The rows of a group lie close to one hidden flat surface of 5 dimensions, which passes through zero. Surfaces can cross.
In the rows, zero is written as 128.
Some rows, each with its group after it:
[136 162 149 147 150 103 161 115  70 106]	J_600
[141 117 159  76 166 155 108 157 110 131]	J_284
[144 139 173 162 185  93 101 111 171 145]	J_284
[ 90 138 138  80 153 139  73 156 168  78]	J_284
[166 136 142 135 106 129 156 137  98 126]	J_230
[197 125 109 100 137 104 121 113 134 135]	J_230
[ 93 121 126  75 117 176 106 146 144 118]	J_230
[ 83 170 117 157 149  93  62 104 143 121]	J_359
[105  95 110 143 104 119  94 157  75  72]	J_359
[149 104 193  89 138 140 104 141  85  47]	J_600
[ 41 165  97 135 167 124 130 101 126 144]	J_600
[122 104 100  89 179 117  83 117 156 139]	J_230
[ 88 142 127 145 146 106  87 123 194 109]	J_284
[171 191 163 103 172 112  92 145  85 118]	J_359
[119 132 128  94 125 157  95 151 105 129]	J_807
[127 143  72 136 122 135 145 142 159 201]	J_600
[129 106 109 132 103 136 110 127 180 153]	J_600
[163 127 104  80 131 162 141 183 106 172]	J_600
[122 120 143 111 174 123 153 160 178 117]	J_807
[130 136 112 197 126  99 131  94 118 183]	J_359
[162 139 127 198 103  83 158 108 110 119]	J_359
[149 112 142 148 156 111 104 189 119 122]	J_284
[108 114 119 121 124 126  96 152  97  87]	J_359
[112 130 122 154 143 157 120 192 153 217]	J_807
[195 129 112 104 126 104 127 109 142 133]	J_230
[ 90 107 115 144 149 111 149 102 189 133]	J_807
[100 215  93  90 168 117 137 159 131 116]	J_600
[107 119 136 119 177 118 151 157 203 118]	J_807
[132 104 122 119 139 160 142 130 105 195]	J_359
[124  98 130 135 173 122 174 149 172 153]	J_807
[181 149 164 155 134 101 163 149  73 103]	J_230
[153 171 125 172  83 115 104 120  96 142]	J_807
[156 173 167  83 141 121 123 121 131  62]	J_284
[183 127 158 150 145 113 154 128  95 155]	J_284
[ 84 161 163 115  82 174 136 160 128  72]	J_230

New rows, each followed by its group:
[133  97 101 106 144 133 111 118 136 164]	J_230
[131 120 114 186 106  93 122 122  88 112]	J_359
[137 127 155 128 117 116 106 121 148  78]	J_600
[150  81 154 185 101 111 133  87 127 131]	J_600
[ 68 167 103 112  99 119 106  95 191  64]	J_284
[151 182 106 118 141 116 157 154 114 140]	J_600
[174 100 150 125 150 136 131 182  76 147]	J_284
[163 114 119 141 123 136 165 139  82 183]	J_600
[131  99 109  56 127 172 101 138 135 147]	J_230
[122 113  98 117  70 167 136  98 164 171]	J_230
[154 109 107  87 125 166 129 177 120 176]	J_600
[ 93 103 115 117 115 146 147 114 188 136]	J_359
[166  69 162 135  92 136 105 123 143 111]	J_600
[118  93 127 151 177 124 187 156 185 181]	J_807
[166 147 174 131 132 102 139 129  90  64]	J_600
[146  98 122 150 130 127 132 167  98 152]	J_284
[171  91 131 151  92 131 201 128 119 134]	J_359
[123 148 117 110 145 134 138 144 108 134]	J_600
[141 143 119 149 108  97 124 162 126  75]	J_284
[164 122 148 108  89 171 167 154  74 139]	J_230
[104 157 150 224 108  98 168 115 117 118]	J_230
[137  94 164 157 119 118 132  98 103 111]	J_600
[194 180 148 183 100 112 132 169  87 161]	J_807
[118 131 135  86 134 147 101 144 121 103]	J_807
[116 120 116  55 109 183 138 133  90 125]	J_284
[164  48 142 142  72 145  95 119 188 142]	J_600
[107 103  82 175 101 109 115 189 126 114]	J_284
[ 38 102 141 135 187 147 105 165  98 138]	J_230
[114 159 131 207 126  74 143  94 158 110]	J_230
[189 144 185 191 183  66 122 122 149 142]	J_284
[202 145 144 129 162  77 134 133 101 100]	J_230
[165 134 191 162 198  88 100 124 159 151]	J_284
[133  72 162 177 102 118 126  81 123 121]	J_600
[ 90 168 120 126 163 111  46 128 112 126]	J_359
[171 167 100 119 103 111 119 162 203 118]	J_600
[ 99 123 122 111 201  96  75 129 150 106]	J_230
[167 192 101 136 119  96 144 151 168 126]	J_600
[ 61 175 100 135 162 116 132 109 134 132]	J_600
[128 122 105 183 145  81 131  91 150 157]	J_230
[143 168 153 133 156  92 139 157 184  74]	J_807
[204 127 116 118 161  77 122 115 127 126]	J_230
[168 167 155 124 124 110 171 111 185 102]	J_359
[ 76 106 129 133 154 148 137 106  79 157]	J_600
[116 105 124 153 163 112 175 133 184 155]	J_807
[205 128 121 140 143  83 139 107 121 138]	J_230
[101 112 127  75 133 126 111  81 134  56]	J_807
[165 104 162 111 169 136 113 176  96 143]	J_284
[158 149 116 112 131 131 143 157 117 139]	J_600
[ 63 121 139 135 155 145 114 154 115 122]	J_230
[ 76 158 155 122  71 178 141 149 136  86]	J_230
[139 128 110 215 104  84 145  97 108 149]	J_359
[137 152 134 176 115  94 148 109 138 113]	J_230
[111 100 117 155  96 123 100 101 198 139]	J_600
[138  96 118 113 130 161 139 147  96 181]	J_600
[104 142 109 141  99 126 146  74 149 133]	J_284
[149 167 165 163 140  81 154 105  83  68]	J_600
[185 152 121  90 126 138 142 183 110 132]	J_600
[138 157 144 140 129 102 129 127 132  86]	J_230
[ 72 101 115 130  86 187 140 126 134 177]	J_230
[151 162 133 107 140 120 137 153 111 104]	J_600
[154 139 117  94 113 136 103 163 177 112]	J_600
[ 94 140 101 177 110  99 118  87 196 136]	J_600
[140 101 103 157 149 103 130 101 130 180]	J_230
[176 130 128 136 166  77 127 123 117 122]	J_230
[107 112 163 109 143 135 109 118 102  84]	J_600
[ 96 110 126  97 142 161 117 107 138 161]	J_284
[199 106 142 151  93 118 144 135 128 137]	J_600
[103 148 147  97  80 179 136 153 130  94]	J_230
[120 113 175 127 134 122 111 108 108  65]	J_600
[168 125 151 139 127 133 163 153  63 138]	J_230
[163 116 142 102 123 148 169 140 129 129]	J_359
[152 154 138 181 131  86 162 126 160 127]	J_807
[138 100 116  99 198 107  96 139 114 140]	J_230
[146 103 122 139 112 121 155  87  88 134]	J_807
[134 197  85 122 140 108 151 151 148 146]	J_600
[125 193 128 129 140  89 129 128 147  75]	J_600
[ 95 135 117 130 140 114  54 146  81  95]	J_359
[155 114 145  90 152 152 142 175 100 129]	J_807
[175 130 132 140 143  98 139 124 110 129]	J_230
[114 100 100 175 122 110 114 176 130 136]	J_284
[179  81 141 161  95 128 145 118 113 159]	J_600
